Each new row is followed by its nearest point in the smallest flat space through zero that holds the last named rows.

k_955 (5 x 17):
[[-18.6 -25.4  35.1  14.7 -18.7  18.9  -0.2  12.5 -67.4  -1.9 -48.1  16.3
   -3.4  24.5 -41.0  11.0  -3.0]
 [-38.0  -4.5  -0.8 -23.6 -45.8 -23.9  16.3   3.1 -28.7   3.8 -54.7 -31.2
   27.7  49.9  -6.8 -10.3  53.1]
 [-24.6  -0.1  -1.4 -54.4 -18.2   7.6 -27.8  27.1 -17.0  21.2  -6.6 -23.2
  -14.6  33.0 -16.9  30.5 -18.5]
 [-47.5 -52.4  39.0  -0.8   4.7  10.7   2.9  54.6 -25.5   8.1 -28.2   8.4
  -10.0 -14.2 -38.3 -16.2  17.1]
 [  0.2  11.3  16.2 -17.3  -6.4  33.8 -31.9  30.4 -45.0  18.6 -44.6   0.6
   35.7 -20.9 -81.4  34.5 -12.6]]
New rows:
[  1.7  37.9   3.9  28.0  10.8  25.0 -24.7  24.5  28.8   5.9  23.2  -6.4
  15.7  37.7  25.2  27.4  34.2] -> [  7.3  14.1 -13.1  -9.7  -1.6  -5.0  -3.2  -7.9  12.9   1.8   8.9  -8.5
   4.0   2.5   9.7   4.0  -1.3]
[ 21.0  -7.3   6.6   8.7  -8.5  36.7 -39.1  -7.5 -24.7  34.2  27.0  -3.5
  -5.9 -12.4  32.8   2.5  30.7] -> [  6.1   2.3  -0.5   1.3   4.0   4.1  -4.0  -2.4   0.7  -0.3   7.4   3.8
  -5.9  -1.5   1.5   5.1 -10.9]
[  2.5 -11.2 -39.5 -24.5  32.4   3.1 -22.4  16.8   0.4  24.2 -29.2  13.2
  18.3  34.8  -4.8  -2.0  -6.8] -> [ -6.3   6.0  -4.2 -21.6  -6.9   1.8 -10.8   9.3  -2.7   9.0  -5.1 -11.6
   4.3   6.5 -10.1  10.9  -2.1]

k_349 (5 x 17):
[[  1.1  24.1  48.9  -0.3  -5.9 -24.0  -6.6  24.0  15.2 -17.0 -30.4 -36.6
    7.5  -0.4   2.6   4.6  23.7]
 [  4.7 -15.1   3.5 -13.0   5.7  29.0  56.2 -48.0  13.9 -39.0  37.0  27.6
   -6.9  -9.5 -42.6   1.7 -27.7]
 [ 31.0 -10.6  24.2  14.2  -1.8  -6.9  32.2  26.5  -4.7 -29.1  36.6  17.1
   16.7  -1.7 -22.5  20.7 -22.6]
 [-25.7 -22.9 -15.6  34.9  60.2 -36.6  -5.9   8.4  22.0  -8.9  18.4 -16.0
  -17.9  -0.2  -3.6 -10.2  18.7]
 [ 48.8  -7.6  20.9 -30.8   6.1  30.0 -11.4  41.9 -12.7   2.1 -28.2 -26.6
  -37.2   9.8   0.7  23.6  -2.0]]
New rows:
[ 26.8  54.0  -4.0  -1.4 -22.2 -22.8  -0.6  -2.6  11.7  41.6 -43.0  23.7
  31.0  11.2  12.6  11.0 -12.2] -> [ -0.3  25.2   7.5  -4.8 -43.1  -2.7 -15.3   5.5 -14.4  18.2 -18.4   4.8
  28.9   0.8  19.3  -0.5   1.7]
[ 31.1 -16.9  -6.1   5.3  -4.4 -16.2  11.6   1.6 -21.0  14.8  -8.3  -0.2
  26.0  -2.1  -3.1  -5.8  12.8] -> [ 7.5  0.3 -0.7  6.1 -8.1 -4.4 -3.3 13.9 -9.1  5.3  5.3  6.6 10.2  1.5
  4.8  4.7 -4.7]
[-53.9 -27.5  32.4 -13.0  -3.0  -3.8  -4.7  -2.4  37.8   3.9 -10.5   8.4
 -24.1 -17.5 -12.7  28.8  11.4] -> [-14.0   3.4  10.0  -3.4  13.4  -3.9   4.9 -15.3  17.9 -12.9  -9.2 -15.4
 -10.3  -3.0  -7.3  -6.9  12.0]
[-14.3   9.6  -1.4 -43.5  32.1   6.4  -8.7  -4.1   1.1   7.6 -43.2  22.7
   0.0  -6.0  34.5  30.6  -3.2] -> [ -0.5   4.2  -5.5 -17.2  -3.1  14.9 -14.0  -5.8  -2.4  13.1 -22.5 -10.4
 -14.7   2.6   8.8  -3.1   6.4]
[ 15.1  23.9  13.3  -2.5 -12.2 -39.7  -3.3 -52.0 -19.3  22.6  -5.3 -20.3
  -6.6  32.4   4.2 -57.6   5.6] -> [-23.6  16.6  -1.0  -3.8 -12.3  -4.7  -8.8 -21.8   7.1   7.2 -17.3  -5.5
   8.3  -2.7   8.9 -13.3  12.5]

k_498, 5 rows:
[[ 11.3 -29.3  -8.3 -21.2 -14.8   2.1 -25.4  29.3  11.0 -16.1  29.1 -34.0
    0.3  -0.6  82.3  22.9 -21.8]
 [  6.1 -16.3 -24.9 -20.0  19.8  19.0 -32.9  40.4  14.5  23.9  50.9 -59.5
  -10.1 -54.1  55.6  11.5  22.7]
 [ 61.2  -8.3   2.8   9.0   0.0  28.9 -39.8  17.2  28.6 -30.4 -12.1   3.8
  -28.4 -12.4  49.3 -19.6 -36.8]
 [  7.3  27.6  -8.8   1.0   9.1 -46.5   7.8  31.6   5.2 -49.3  32.4  -2.1
   11.9 -29.4  28.0  23.8  28.9]
 [  2.6 -16.0  23.5 -39.1 -11.3  40.6 -11.6  24.4 -45.9 -12.9  57.5  -7.0
   -4.2  20.4  -4.5  57.0 -19.5]]
New rows:
[ 20.3 -17.7  -5.9  -8.0  29.3  54.1  17.6  -2.2  -4.8 -29.9 -27.0  57.6
   2.7  -3.3 -32.2   3.0   0.4] -> [ 25.3  13.1  18.1   7.6   5.0  25.9  -4.1  -5.6 -10.7 -13.0  -9.9  29.3
 -15.8   5.3 -38.9  -6.4 -12.4]
[-40.8   6.4  -9.3 -15.6 -22.8  13.3   0.6  -6.8  33.4  18.9  31.5 -21.4
  14.5  26.1 -42.5   1.8   9.0] -> [-30.4  -8.4  -1.6 -10.5  -1.5   3.3  10.9  -9.0 -15.0  30.1   8.0 -11.5
   9.1   8.3 -19.6   8.6  10.5]
[  6.9  -6.6   3.3 -15.9  13.8   3.1   6.5  21.9  11.6  13.5   0.6   2.9
  -4.4  34.1   1.8  -5.0 -10.3] -> [  0.4  -8.5   3.0  -3.8  -5.6   8.4  -3.4  -2.3  -2.2   3.2  -1.7  -1.0
  -1.4   9.3   4.0   1.5 -10.5]
[ -6.7 -15.9  -0.4  -5.9  34.0  -9.5  10.9  11.8  -2.8   1.9  -4.8  -7.1
  -7.7 -15.4  34.1  27.9   1.8] -> [ -3.3  -3.8  -7.4  -5.8   0.6  -7.8  -3.4  11.1   4.1  -1.5  13.8 -14.9
   3.7  -9.2  22.4   7.9   6.1]
[-15.8 -24.1   8.1   6.3  12.7 -57.6 -31.4   0.2  18.6 -14.0 -18.1 -37.9
   0.5 -11.3   2.3   4.9  16.6] -> [-11.0   1.0 -15.1   5.0   0.8 -28.9   5.4   2.6  16.3   0.3  -2.9 -12.8
  10.4 -10.9  25.7  -5.4  13.6]
[-13.8 -23.3 -55.6   4.5   0.3 -11.0   1.9   9.2 -15.1 -57.2 -19.7  21.2
  -6.8   1.6 -27.2  29.1  -5.6] -> [  1.9  11.3   7.3   1.8  -5.1 -16.6  10.4   1.5  -7.1 -26.2   1.6  16.2
   6.4   9.6  -5.2  11.0  -1.1]

k_343:
[[ 28.4 -15.2 -44.5   3.5  16.2 -31.6   7.1  36.3   1.5  13.8 -16.5  -2.1
   -5.0 -20.1  11.4 -23.5  -5.4]
 [-43.0   3.4 -12.1   7.5   3.5  13.0  11.8  22.1  11.1  37.7   1.2  -4.7
   30.8  -5.7 -10.2   3.1 -27.4]
 [-20.6  -4.7  -2.4  -4.6   1.4 -52.0  17.5  30.3 -16.5 -20.5  35.9   4.6
  -13.7 -10.7  17.7  -1.1   3.9]
 [  1.8  -1.5 -56.0  31.7  11.1  14.0 -41.1   9.1 -24.4  22.8  -3.6 -20.9
   -7.5  -7.6 -19.9 -31.5  -7.7]
 [ -4.1 -26.9 -56.8 -13.1 -24.2  26.3  -1.3  -3.4 -21.3  39.4  -3.8  36.2
   13.8  -8.4   7.1 -34.9  -9.7]]
New rows:
[ -4.8  -4.5  34.0  19.8   5.2 -32.8   2.7  -8.1 -21.3 -32.6   7.7  15.7
  33.4 -20.6 -34.7   2.7  20.5] -> [ -9.4   6.9  20.0   0.5   0.8 -14.5   1.5  -0.4  -3.9 -20.1  16.6  -4.9
  -8.9   3.4   1.8  10.6   6.7]
[ 23.2  12.7 -15.2   3.2  -6.5 -30.8   5.4 -19.0  11.7  24.9  -0.9 -17.5
  -3.1  -1.1  -5.6   3.1  51.4] -> [22.8 -1.4 -3.0  1.5  6.5 -8.4 -3.8  0.8  1.9 -7.8 -9.5 -4.5 -9.5 -1.8
  2.5 -3.6  6.3]
[  4.5 -11.8  -5.5 -14.9  -3.3 -57.6  37.1  16.5   6.2  21.9   1.5  -9.4
  -2.3  17.1  11.9  -5.6 -22.4] -> [  0.0  -8.5  -6.5 -10.1   7.0 -35.5  29.2  32.1  10.4   3.1   0.9   6.7
   4.6 -13.2  17.0   0.0  -6.3]
[ 50.6 -17.2 -55.8  17.3  28.6 -24.3 -33.0  -8.8   0.5  12.2 -51.8  -8.3
 -13.0   1.7  12.6 -21.0 -32.7] -> [ 58.0 -11.2 -50.0  14.9  20.6  -4.1 -20.2  13.7   2.4  15.2 -39.6 -13.8
 -11.9 -13.2  -2.4 -30.0   0.9]
[ 11.0  -6.3  -8.9  -0.5  39.1  -6.2 -13.1 -28.5   1.5   3.5 -34.2  13.5
  19.1 -11.4  -2.6   0.4  -0.4] -> [ 23.1  -1.9  -6.7   1.2   5.3   9.8  -3.5  -3.5  10.4   7.9 -22.4  -3.0
   2.1  -0.7  -2.4  -3.9  -0.6]
[ 10.1  -7.2 -14.9  -2.9  47.3  22.9  37.5 -16.4 -29.6   7.1  -1.5 -21.0
   6.5 -15.3  41.8 -18.8  -7.7] -> [ 10.1  -7.1 -16.0  -2.1   1.4  -2.8   3.1   7.2   1.2   9.0  -8.6   4.4
   1.7  -5.6   3.9  -8.9  -2.5]

k_365:
[[-17.0  -7.4 -10.5 -69.3  29.6 -38.8   2.4  -6.2 -10.0   3.4  35.2   7.0
    2.6   3.7 -28.5 -34.4 -26.6]
 [-41.3 -32.9   7.8  -2.1 -15.5 -13.8  29.8  17.0  15.8 -37.6 -19.9  13.0
  -11.3  17.3 -14.5 -26.8 -34.6]
 [  4.6 -65.3  25.3 -21.6   5.2  16.6  53.2 -19.8  14.3 -37.9 -18.8   4.2
    8.5  31.5 -22.4  24.1  34.5]
 [ -6.0  47.2 -16.0  -6.1  12.1  27.5  -5.4   0.0  13.5 -22.7  14.7  23.6
   27.8 -39.6  -1.0 -27.6   8.0]
 [-50.4   8.8  37.7 -35.4 -25.1  30.1 -16.6  -6.3   9.3  29.0  28.5 -19.1
  -44.8  31.3  -1.1 -48.8 -35.4]]
New rows:
[ 12.3 -37.9 -37.2  37.3 -13.8 -16.1 -30.9 -25.2 -49.7   7.0 -17.1  -8.1
  28.2  43.2  -0.8  38.4   1.9] -> [ 29.7 -25.5  -6.8  25.1   0.4 -32.5  -1.5   3.6 -18.0  16.9 -18.6 -13.5
  -4.1  11.3   7.7  41.7   7.8]
[ 11.3  43.6  15.4   7.8 -18.6  40.3  -9.2 -24.6 -18.1 -13.1   6.7 -32.2
   4.6 -18.6  -1.4  17.9 -27.4] -> [  1.8  27.9   6.3  11.6  -8.4  31.0 -16.2  -4.1   4.4  12.1   6.6  -4.7
  -2.3  -8.9  12.9  -2.6  10.0]
[-25.8 -45.2  25.9   0.5  -6.5 -10.6  -1.1  29.2  -8.7 -23.7   3.3  14.1
  -8.8   7.3  15.5  -5.7 -21.0] -> [-21.6 -25.1   6.8   2.3 -12.1 -14.1  14.7  10.5   5.1 -13.6 -13.7   1.5
 -13.1  16.8  -6.2  -9.5 -22.5]
[-40.1  10.1 -25.6   9.9 -26.3  22.7 -27.4 -11.3  51.9  -4.4 -12.7 -20.7
   2.8   5.9  11.7  27.9 -23.1] -> [-14.6  11.7   8.8  23.2 -20.6  20.1  -5.5   8.0   9.4  -1.5  -9.0  -1.7
 -11.2   0.2  11.2  -8.8  -8.4]

k_18:
[[ -8.5 -49.0  13.3 -28.4  10.6   7.6  34.5 -45.5  39.9  14.2  30.4  22.6
  -15.1  22.1  16.3 -20.1 -48.9]
 [ 40.1 -34.2  23.6 -28.9 -21.0   3.2  11.3 -26.8   1.2  24.7  67.3 -10.4
    7.3  -2.2  29.1 -11.6  54.0]
 [  8.2 -33.0   8.7 -39.7  -1.4 -16.4  11.8 -40.2  -1.4  33.7  40.5  12.4
    8.2 -47.9  -4.1 -15.1 -48.2]
 [ -4.5 -21.4   7.8 -60.2 -18.9   5.2  14.8  37.4 -16.3  26.2  31.2  26.8
   12.9  -9.6  68.1   0.9 -19.8]
 [-43.1  19.8  69.3  -1.5   6.0  13.6  18.3 -10.2  -6.6 -16.6  14.9  23.2
  -27.7 -26.3  19.2 -14.0 -43.4]]
New rows:
[-27.6  30.4  51.6  18.3   4.3 -29.2   5.0  -4.0 -16.8   4.6  30.6  26.9
 -14.2 -18.3  16.3  -7.1   0.9] -> [-18.6  21.2  52.4   2.3  -2.9   7.1   5.0  -4.2 -16.2 -10.4  18.0   6.5
 -14.1 -29.0  11.6  -7.7  -5.0]
[ -2.6  26.3 -31.0   7.7 -29.7   1.8  44.8 -31.5 -19.5  -9.2  -7.2  -5.8
 -16.8  -8.3 -11.9   8.3  33.7] -> [  8.8   6.8   1.1  14.0  -0.6  -1.4  -6.4  -6.9  -1.6  -4.7  -0.3 -11.5
  -0.1  -0.8 -13.3   0.6  21.6]
[ 11.2  43.7 -15.0 -43.3  -5.3 -26.5   5.1  -7.9  49.7  -8.7   6.5  23.7
 -24.3  11.9   2.3 -15.1  15.2] -> [ 1.5 -9.6 -1.7 -2.5  1.0  3.8  5.8 -4.2  9.9  0.6  3.4  1.7 -2.4 14.5
  5.7 -1.9  1.5]

k_290, 5 rows:
[[ -1.6  14.0  30.6   5.7  25.2 -42.1  15.3 -26.3 -17.6   1.5 -18.1  10.2
  -19.7  13.8 -26.5  11.6  -3.9]
 [ -5.7 -35.3  -7.0 -32.8   9.9  20.5 -23.6  -3.7  -7.3  10.0 -12.4 -15.1
   -4.4  -0.6  37.4  -3.4 -45.5]
 [-28.1  28.7 -62.6  26.0  35.6 -32.7  19.3 -14.0 -37.8  19.1   7.3   9.0
  -16.8 -14.0   5.1  10.9  13.9]
 [ 18.6  11.8   7.6   2.4 -16.5   1.3 -15.0  -4.5   6.2 -19.4   7.4 -21.1
    3.7  46.4 -21.2  -9.3  14.5]
 [-22.1  -2.7  20.8 -31.3 -18.7  -6.3 -38.3 -25.1 -10.0   8.0 -49.4 -15.6
  -36.6  10.5 -11.1  45.9  15.5]]
New rows:
[ -0.9   1.3 -34.3  -6.5  -9.5  -2.0   0.0   0.0  -1.9  10.3   7.6   6.9
 -53.6   6.6 -53.1  -2.7  -2.2] -> [ -7.1  14.2 -13.4   5.1   0.5 -10.9  -4.5  -9.0 -10.3   1.0  -3.6  -5.3
 -10.1  10.3  -8.9   9.7  15.8]
[ 18.4  34.0  -3.8 -20.8  10.2  15.1 -38.7 -22.2   5.6   0.7  11.1  27.4
  -9.4   7.4 -29.3   6.2  -7.0] -> [ 1.8  5.1  4.1 -1.9 -3.8 -4.5 -7.7 -6.9 -2.3 -4.1 -4.6 -7.6 -5.4 16.2
 -9.0  3.7  5.9]
[  8.6  -1.2  -7.7 -35.8  15.9   7.5 -48.0 -32.2   9.4 -57.6  -5.3  -6.5
  -4.6   0.5  47.0  26.0   0.7] -> [ -5.2 -14.8  -7.0 -24.0  -7.8  14.3 -30.1  -7.1  -4.8   2.1 -14.0 -21.2
  -9.5  15.5  14.2   7.2 -11.7]
[ -6.3   7.3  57.6  -7.1  -0.1 -23.4  -7.3 -11.6   1.8   4.0   3.2 -11.3
   2.8  -0.7  42.2  -3.9   4.3] -> [  3.9  -9.4  29.5  -9.9   2.4  -4.2   0.1  -5.3   3.2  -0.7 -12.3   3.6
  -3.7   0.7  -4.2   2.9 -12.9]
[ 41.7  25.4   1.8  -5.0  13.9  57.6 -11.8  30.5  -6.6   0.0  -1.9  -0.6
  -0.5   0.4 -32.9 -16.4 -27.6] -> [ 15.5  -7.6   6.7  -1.3  -6.4  13.4  -1.9   8.9  11.6  -9.7  12.4  -5.9
  14.2  11.4   2.8 -17.6  -9.2]
[  8.4  10.7   6.6   2.1  11.9   6.6 -15.5 -26.1   1.0   0.9  23.5  33.2
  10.4 -24.8  21.9  -9.0 -48.8] -> [  3.0 -15.6   3.7  -2.7  20.1   0.8  13.2   3.4  -1.9   5.5   5.4   9.4
   7.2 -14.0  17.0 -13.6 -31.2]

k_321, 5 rows:
[[  9.3   8.3 -43.8   3.0 -37.1  20.7 -10.2   1.6   2.7 -34.7   3.5  37.6
   25.0 -21.0  -3.7  26.2 -41.4]
 [ 76.3 -11.4 -39.2  23.1   0.4  18.7 -12.0 -46.8  26.0 -19.2  48.3  27.0
   46.0 -35.6  -1.2  16.0 -38.0]
 [ 10.1  54.6 -31.1   1.1 -44.6  21.0 -54.0   6.3 -12.5 -82.3 -17.6 -22.6
   44.5  -6.3  20.0 -15.3   0.0]
 [-42.1 -10.4 -40.9 -35.5 -13.3  21.5 -16.9 -48.7   5.6  -7.5  21.0   7.5
  -38.5  15.8  -9.9  40.2   4.9]
 [ 67.4  -9.4   8.1 -37.4 -55.1  -1.0 -22.4 -32.0  12.6 -31.0  27.7  23.4
   12.8 -43.8  13.8  27.9 -53.4]]
New rows:
[ 34.2 -27.4  -4.1  17.3   4.4 -19.8  37.7  25.4 -11.5   7.7 -26.3 -36.0
 -10.1  17.9 -11.6  31.2  33.3] -> [ -1.7  -5.4  16.9   9.6  17.8  -9.6  14.4  12.4  -1.3  19.9  -5.5  -4.7
  -3.2   4.6  -1.8 -11.3   8.9]
[-32.4   0.6  -0.3  12.1 -10.7  -8.0  16.3  39.2  15.7  35.0 -26.8  25.2
 -17.3 -11.9  31.6 -18.2 -13.3] -> [-22.5  -3.2  11.3   5.9  -3.4  -8.6  24.5  40.5  -8.8  17.0 -23.5  18.3
  -6.2   1.1  -6.5   0.8 -10.4]
[ -2.8   9.2  -1.5   5.1   5.0  27.5  15.2 -21.9   1.9 -11.2 -24.3 -14.7
 -16.6  37.7  -8.4 -26.8  18.0] -> [-18.3   8.4  -6.2   4.0  13.7   4.0  -7.3  -5.3  -3.1  -2.2  -3.0 -19.1
  -4.7  16.0   0.1  -9.6  24.2]
[-29.3  10.7  10.6  26.6  38.9  28.2  27.9  31.1  34.4   7.1 -36.6  21.0
 -24.5 -33.3  -8.2  15.5   3.1] -> [-25.2  -6.0  -6.9  21.0  14.6  -0.6  26.7  29.8  -3.8  22.1 -14.3  19.3
  -1.5   6.4 -12.6   1.0  -3.4]

k_381:
[[ -7.9 -52.6  11.3  10.1 -22.4  13.0 -44.3  -4.7  47.7   6.4 -16.7   8.7
  -18.0 -18.6  33.9 -17.2  20.9]
 [-10.2  29.7   6.7  18.8  -5.8  34.3 -14.9 -17.2  62.5  22.9  15.9 -12.5
  -25.9  33.1 -28.9 -65.3  -1.8]
 [ -1.7 -17.8  31.3  -6.7  28.8  38.4 -16.4 -10.3  16.4  11.2   1.4   1.9
  -26.8  44.8 -51.8 -55.9 -12.6]
 [  3.8  16.0  23.5   7.4 -21.4  11.8   6.0   0.8  19.0   7.8  15.2 -11.3
   15.7  28.1   6.4  -1.8  33.6]
 [  2.8  28.2   6.0  23.1 -26.2 -21.8 -21.0  24.3   4.5 -16.6 -23.8   3.3
  -36.9  10.6 -26.1  13.4  -5.6]]
New rows:
[ 11.1  67.9  33.6 -26.8 -19.6  10.8   0.8 -28.1  -3.7  -5.9  11.4  -7.2
  32.2 -26.7 -31.0  -2.6   7.4] -> [  2.7  40.1  -0.6   3.5  -4.3   0.7  22.7  -0.8  -1.8   4.4  18.2 -12.0
  14.3  18.7  -9.2   1.0   5.8]
[-33.2   7.1  34.0 -28.9  18.0   5.8   8.3   7.3 -28.6 -14.9   0.0  19.0
 -25.9  39.4   6.7  17.3   9.7] -> [  8.6  -8.3  25.8  -8.6   8.3   1.8   3.8  10.2 -24.5  -7.6  -4.1   2.8
   2.1  25.0 -20.4  10.1   5.7]
[  6.0  12.2 -33.2 -70.6   5.5 -22.6 -10.6   9.8  25.7 -24.2  18.7  11.1
 -25.2 -19.0  -0.5  48.2 -15.1] -> [ -1.5   4.9 -22.6   1.1   1.3 -19.5   1.2   4.6 -14.1  -8.6  -9.5   4.8
  -5.2 -25.2   5.5  16.5 -17.2]
[-12.6 -28.4  24.1  -6.3  22.1  26.9  43.8   1.4 -10.0 -16.5 -24.4 -30.3
   1.3  11.1 -21.5 -23.5  13.1] -> [  4.0 -19.0  21.3 -15.0  21.7  17.8   5.7  -4.5 -13.3   3.6   5.9   1.2
   7.2  22.8 -16.9 -12.0   1.8]

k_852:
[[ 50.2  -0.7 -51.1  -9.3   6.4  -0.4 -41.9  29.4   4.7  37.2  20.8  41.3
  -39.7  25.6 -40.2   6.8 -22.9]
 [ 50.2 -28.4  22.1   1.1 -38.0 -16.1   7.0  40.1   7.0  35.0  20.3  -1.2
    6.5   4.8  -6.1 -29.1  26.4]
 [ 50.6  23.4   1.1 -18.3  32.4  39.1   5.7  34.0   2.4  67.7  14.8 -20.9
  -13.3 -16.6 -18.7  -4.6  27.5]
 [-14.4 -20.7   5.0 -82.3   6.9  19.1  -2.2  -1.4  10.0  -1.0  12.2  53.9
  -25.5 -26.0 -20.7   0.5  14.8]
 [ 34.6  -1.4 -27.8 -41.8 -39.1 -23.1 -28.5  48.2  -5.8 -10.4   4.4 -15.3
    0.5  19.8 -74.0  13.5   0.6]]
New rows:
[ -8.9  10.8  -9.0 -18.3  13.5  17.3  27.2  26.0  40.0   6.0  35.2 -28.2
  16.4   9.3 -22.2 -25.2  21.5] -> [ 12.9   7.2  10.6 -19.1   1.9  11.5   8.7  16.2  -0.9  14.3   1.9 -20.6
   5.2 -11.6 -13.1  -1.6  19.7]
[ 21.9  29.6  20.5 -27.3  -6.4  -7.6 -34.5 -36.7   8.1   6.0  -4.8 -38.7
  12.6  19.9  29.2  35.4 -35.3] -> [ -6.1  16.8  -9.5  11.1   7.6   1.1  -2.9  -3.8  -5.8  -8.9  -9.0 -20.2
   5.5   4.3  -4.3  11.0  -7.8]
[ 32.9  26.1  23.2 -26.3  27.8 -22.7 -35.7  22.7  29.5   2.7 -18.8   6.3
  35.7  28.3  -1.4 -37.1  37.2] -> [ 20.7  -2.7   6.6  -9.1  -9.4   0.1   2.8  19.6   0.8  15.1   6.1 -10.1
   3.0  -1.9 -11.8  -6.3  13.8]
[-21.3   4.4 -13.1  32.9   0.4  -1.3 -33.2  -2.1  -6.9 -38.5 -35.0  18.7
  23.2  10.9 -35.0  18.7 -12.0] -> [-18.9   8.7 -24.7  10.4  -6.4 -16.7 -17.3 -10.5  -7.1 -35.4 -12.5  -4.5
   2.9  17.7 -12.8  18.5 -25.8]
[-22.6 -21.8 -34.1 -32.5  25.2  36.4  -1.7 -22.9 -30.8 -17.4  -0.4  17.4
 -34.5 -28.4  22.8   8.7   5.1] -> [-29.2   4.2  -6.1 -31.3  30.6  22.8  -1.5 -24.4   3.4  -6.8  -1.6  31.8
 -19.2 -16.9   4.6  10.5  -5.7]
[  7.8   9.7 -34.9  31.0 -36.5   4.0 -27.1 -38.0  26.3 -13.2  24.0 -33.1
 -36.9  18.4 -26.9   2.9  30.1] -> [ 10.2   6.8 -18.8  15.4  -7.1 -11.7 -13.8   7.9  -4.2  -4.7  -2.5  -9.4
   0.8  17.0 -13.7   7.4 -13.6]
